There are 3 ways to turn a row about zero (a turn may also mirror it). The second row of each pair is the first, turned, with some noise. The first 27 pairs use one turn. New pairs use 3 turns, one after the other, and a turn may come again.
Some pairs, each with its turns in order after it:
[ 1.09  3.64 -1.77 -1.21  0.16 -1.04 -0.32  1.93]
[-0.62 -1.73  0.50  0.14 -0.04  0.77 -3.64  2.78]  q_435

[-0.08 -3.59 -0.37  1.39  2.82 -1.66 -5.31  0.85]
[-5.20 -2.20 -2.32  1.28 -2.37 -1.54 -0.11  3.37]  q_442

[-5.09  1.36  2.11 -1.03 -6.18 -1.76 -2.25  3.29]
[-3.04 -4.32  0.93  2.08  6.15  1.53 -2.14  4.09]  q_265

[-3.86  2.70  2.51 -0.83 -2.79 -0.38  0.78  1.07]
[-0.30  2.56  2.63  0.90 -0.54 -3.06 -3.58 -1.16]  q_435

[-7.31 -3.10  1.28 -0.45 -1.90  0.69  1.23 -1.76]
[-1.37 -0.72  2.50  0.24  5.87 -2.65  4.52  1.05]  q_265

[ 3.16  4.40 -3.33  6.59 -1.11  3.28  1.30  1.80]
[ 6.14 -3.01 -6.42 -1.61 -0.35 -1.91 -1.35 -3.05]  q_442

[ 0.32  1.26 -1.41 -3.59 -1.04 -1.59  1.46  1.09]
[-1.85 -0.22  1.19 -1.87 -0.20  2.14 -3.21 -0.22]  q_435

[ 0.50 -1.88 -0.20 -0.81 -2.15  0.01 -0.47 -1.75]
[-0.80  1.32  0.23  1.03  1.24 -1.27  2.32 -0.01]  q_442

[-0.78  0.52  3.07 -3.12  2.94 -1.59 -1.07  0.93]
[-0.27 -1.75  0.73  3.15  0.82  1.60 -2.74 -2.83]  q_435

[-1.51  3.84 -3.12 -0.41  0.23 -2.65 -2.49 -0.35]
[-0.13  0.28  0.72 -0.34  0.90 -3.57 -4.98  0.96]  q_442

[-0.32 -0.54  4.54  2.23 -1.96  1.44 -2.85  0.57]
[ 4.94  0.67  0.58  1.87  1.92 -2.68  0.67 -1.41]  q_435

[-1.75  2.40 -1.65 -1.32  0.98  1.01 -2.82  1.86]
[ 1.64 -1.66  0.38 -0.12  0.04 -0.91 -3.01  3.64]  q_442

[-1.84 -2.10 -2.79 -2.58 -1.88 -0.49  0.72 -4.37]
[-3.39  2.67  3.96  1.29  1.24 -2.13  1.26 -1.09]  q_265

[ 0.19 -4.25  4.68 -1.88 -1.77  1.86  0.61 -0.52]
[-1.15  2.21  0.78 -0.08  0.40  3.30  5.12  1.43]  q_442

[ 0.28 -0.12  0.47 -2.25  0.63  2.61 -5.59 -2.41]
[-2.65 -1.39 -0.37  1.20  0.90  1.48 -0.07 -5.82]  q_265

[ 2.86 -2.09 -2.02 -1.72  0.67  0.73 -2.93  1.16]
[-1.08 -3.28  0.70 -0.76 -0.07 -2.72  2.43  2.26]  q_442

[-0.19 -0.94 -6.49  2.26 -2.69 -2.87 -4.04 -1.20]
[-2.06 -1.17 -2.60  3.01  3.06 -6.91 -2.08 -0.25]  q_442

[ 1.90 -0.02  1.57 -4.77  0.74 -3.93  1.41 -2.80]
[-2.34  4.69  0.96 -3.41  0.87  0.07 -2.85 -1.24]  q_265

[ 0.44 -0.51 -1.39 -0.99 -1.00  0.39 -4.31 -0.60]
[-1.75 -0.81 -0.24  3.21  0.29  1.03 -1.18 -2.96]  q_265

[ 1.03  5.36  0.52  1.92 -1.85  0.49  0.53  0.16]
[ 0.95  1.44  2.15  1.19 -0.29 -1.57 -2.13  4.21]  q_435

[ 1.81 -1.16 -0.95  0.16  2.18  5.61  2.95 -0.36]
[ 1.45  1.51 -1.26 -0.15 -4.89  3.32  2.69  1.24]  q_435

[ 2.60 -2.07 -2.63  0.96 -0.35  0.59  1.91  0.73]
[ 0.05  0.86 -2.78 -2.94 -0.44  2.07  1.32  1.41]  q_435

[-3.83  3.87  2.27  1.82  1.58 -0.73 -5.82  2.15]
[-2.32 -3.81 -5.96  1.01  2.72  3.35  0.61  0.47]  q_265

[ 2.08 -2.47  0.03  0.43  3.83  0.92  2.16  0.01]
[-0.84 -2.86  0.73  0.15 -3.13  1.38  2.28 -2.15]  q_442

[-0.98  2.54  3.46  3.30 -2.32  0.10  2.48 -3.42]
[-0.51 -0.83  2.85 -2.84  0.05  4.46  3.38  2.42]  q_265

[-0.61 -0.06 -4.46 -1.83 -0.74  1.54  0.08  0.25]
[-1.43 -1.71 -0.21 -3.41 -2.93  0.21 -0.07  0.83]  q_435

[-0.87  0.24  0.12  3.90  1.05  3.79  0.73 -1.30]
[ 1.88 -1.80  0.01 -0.47 -1.79  0.33  4.68 -0.28]  q_265

New pairs, each followed by its turns in order:
[ 3.38  2.43 -0.26 -0.85 -3.86  4.13 -1.69  0.34]
[-1.15  0.14  2.97 -0.37  0.40  2.78  1.68 -5.42]  q_442 q_442 q_435

[ 2.09 -2.49  0.17  1.55 -3.24 -0.50  2.37  0.07]
[ 1.47 -4.26  0.48  1.62  2.01  1.41  0.50 -0.93]  q_435 q_435 q_265

[-0.74  0.30  1.03 -0.23  3.49  1.46 -1.77  1.44]
[-0.29  2.54  0.47  1.32 -1.74 -0.85  1.96  1.99]  q_435 q_442 q_265

[-2.15 -2.29  1.97 -1.80  1.54  0.07  2.60 -2.04]
[ 1.28 -0.15  1.23 -0.62 -1.81  1.43 -0.19  4.55]  q_442 q_442 q_435

[-1.34 -2.79 -1.44  0.26 -0.27  2.39  1.50  6.64]
[-1.04  0.82  5.63  0.84 -4.41 -3.28 -0.07  0.63]  q_442 q_435 q_265

[-1.23 -1.47  2.33 -1.72 -1.93  2.97 -0.12 -1.51]
[ 1.06  3.12  3.01 -0.22 -1.30 -1.97 -0.64 -0.36]  q_265 q_442 q_435

[ 2.72 -2.57  2.59 -1.56 -5.65  2.62  3.12 -0.63]
[ 2.41  0.60  4.72 -0.19  1.11  4.93 -4.10 -0.28]  q_435 q_442 q_435

[ 1.50  4.02  2.77 -2.07  0.01  1.18  0.68  2.27]
[-0.79 -0.56  2.69 -3.15  1.02  3.64  1.85 -0.09]  q_442 q_442 q_442

[-2.99  3.86 -0.38 -1.70  3.98 -1.08 -3.08 -5.15]
[ 5.89 -1.03 -2.07  5.41 -1.32 -0.94 -2.15  0.03]  q_435 q_442 q_442

[-0.62 -0.12 -2.69  1.45 -0.26  2.14 -4.57 -0.70]
[-2.37 -1.66  1.90  4.41 -1.83 -1.67 -0.68  0.87]  q_442 q_442 q_442

[-2.42  2.83 -3.22  1.88  3.57  0.09 -1.95  1.26]
[ 0.51  3.20 -3.66  0.93  2.86 -2.19 -2.72  1.59]  q_265 q_265 q_435

[ 1.00  0.45  0.15 -4.08  1.55  1.32 -0.09  4.10]
[-1.10  0.04  3.23  0.21 -3.44  1.09  0.76 -3.65]  q_442 q_435 q_265

[-2.02 -0.63 -1.42  4.15 -2.18  2.62 -0.74  3.43]
[-0.33 -1.53 -3.49  0.57  2.97 -3.56 -0.83 -3.25]  q_435 q_435 q_265

[-2.32 -1.76  0.57 -1.11 -4.52  1.30  5.73 -3.32]
[ 0.46  2.98  4.56 -4.92 -3.02  2.74 -1.82 -0.88]  q_442 q_265 q_435

[-3.53  3.89  3.51  3.35 -1.53  0.96 -1.76  0.45]
[ 3.60 -1.36 -3.19 -4.08  2.51  0.97 -2.17 -2.50]  q_442 q_435 q_435

[ 3.80 -0.15  1.96 -1.22  2.33 -2.27  3.81  0.44]
[-0.45 -0.72  3.11 -3.89  2.44  2.56  1.71 -1.23]  q_442 q_435 q_265

[ 2.16  2.42  0.69  5.01  0.33  3.11 -4.45  0.21]
[ 4.68 -2.32 -0.05 -1.81  2.51  0.46 -2.00  4.87]  q_435 q_265 q_435

[-2.99 -1.18 -0.25  1.34  0.42 -0.37 -2.51  1.91]
[ 2.53  1.85 -0.01  2.19 -1.59 -0.17  1.06  1.65]  q_442 q_265 q_265

[-1.99  2.50  2.29  2.26  1.16 -1.65 -3.15  2.29]
[ 0.80  4.00  1.54  1.99 -0.04  2.55 -0.15  3.58]  q_265 q_265 q_265

[-1.27  2.18  2.86 -1.85 -0.53 -0.08 -0.39 -1.58]
[-0.32 -0.87  0.77  2.14  2.48 -1.87 -0.64 -2.40]  q_442 q_265 q_265

[-1.03 -1.42 -2.42 -3.38 -0.98 -0.23 -2.67  1.18]
[-0.77  3.93 -1.38  2.51 -0.29 -1.32 -2.09 -0.94]  q_435 q_442 q_435

[-1.67  1.38  2.21  0.11 -0.06 -3.86 -3.64 -1.00]
[ 4.28 -1.05  1.44  3.13 -0.28  2.81 -1.23  0.05]  q_265 q_442 q_265

[ 0.14 -0.37  2.25 -0.28 -2.58 -2.06  1.25 -0.55]
[-2.52  0.37  1.11 -1.51 -1.24 -0.13 -1.08 -2.15]  q_442 q_265 q_435

[ 1.36 -2.83  0.56 -1.86 -0.66 -1.04 -0.63 -3.55]
[ 0.83  1.89 -1.53 -0.31 -0.88  0.47 -4.56  0.95]  q_442 q_435 q_442

[ 1.33 -0.14  0.35 -1.86  3.74 -4.37 -0.67 -0.68]
[-1.56 -1.11 -2.60  4.39 -2.03  0.33  0.84 -2.64]  q_442 q_265 q_435

[ 1.12  1.00  1.22  4.50  0.01  1.55 -3.19 -0.99]
[ 1.16 -2.38 -1.15  2.87  2.27  2.85  0.15  2.97]  q_442 q_265 q_265

[ 0.47  0.31  2.22  5.21 -1.78 -1.55  0.11  3.62]
[-2.29  3.74 -2.10  2.76  2.22 -0.46 -2.51 -2.99]  q_442 q_265 q_442

[ 2.00  1.05 -3.01  6.05 -0.51  3.50  2.79  1.51]
[ 2.02 -3.72  5.64  1.11  1.80  4.41  1.41 -0.72]  q_442 q_435 q_442

[-3.29  0.54 -2.87 -2.21  3.00 -3.32 -0.75 -1.97]
[-2.93 -3.70 -2.81  2.22 -1.28 -2.18  0.11  2.21]  q_442 q_442 q_265

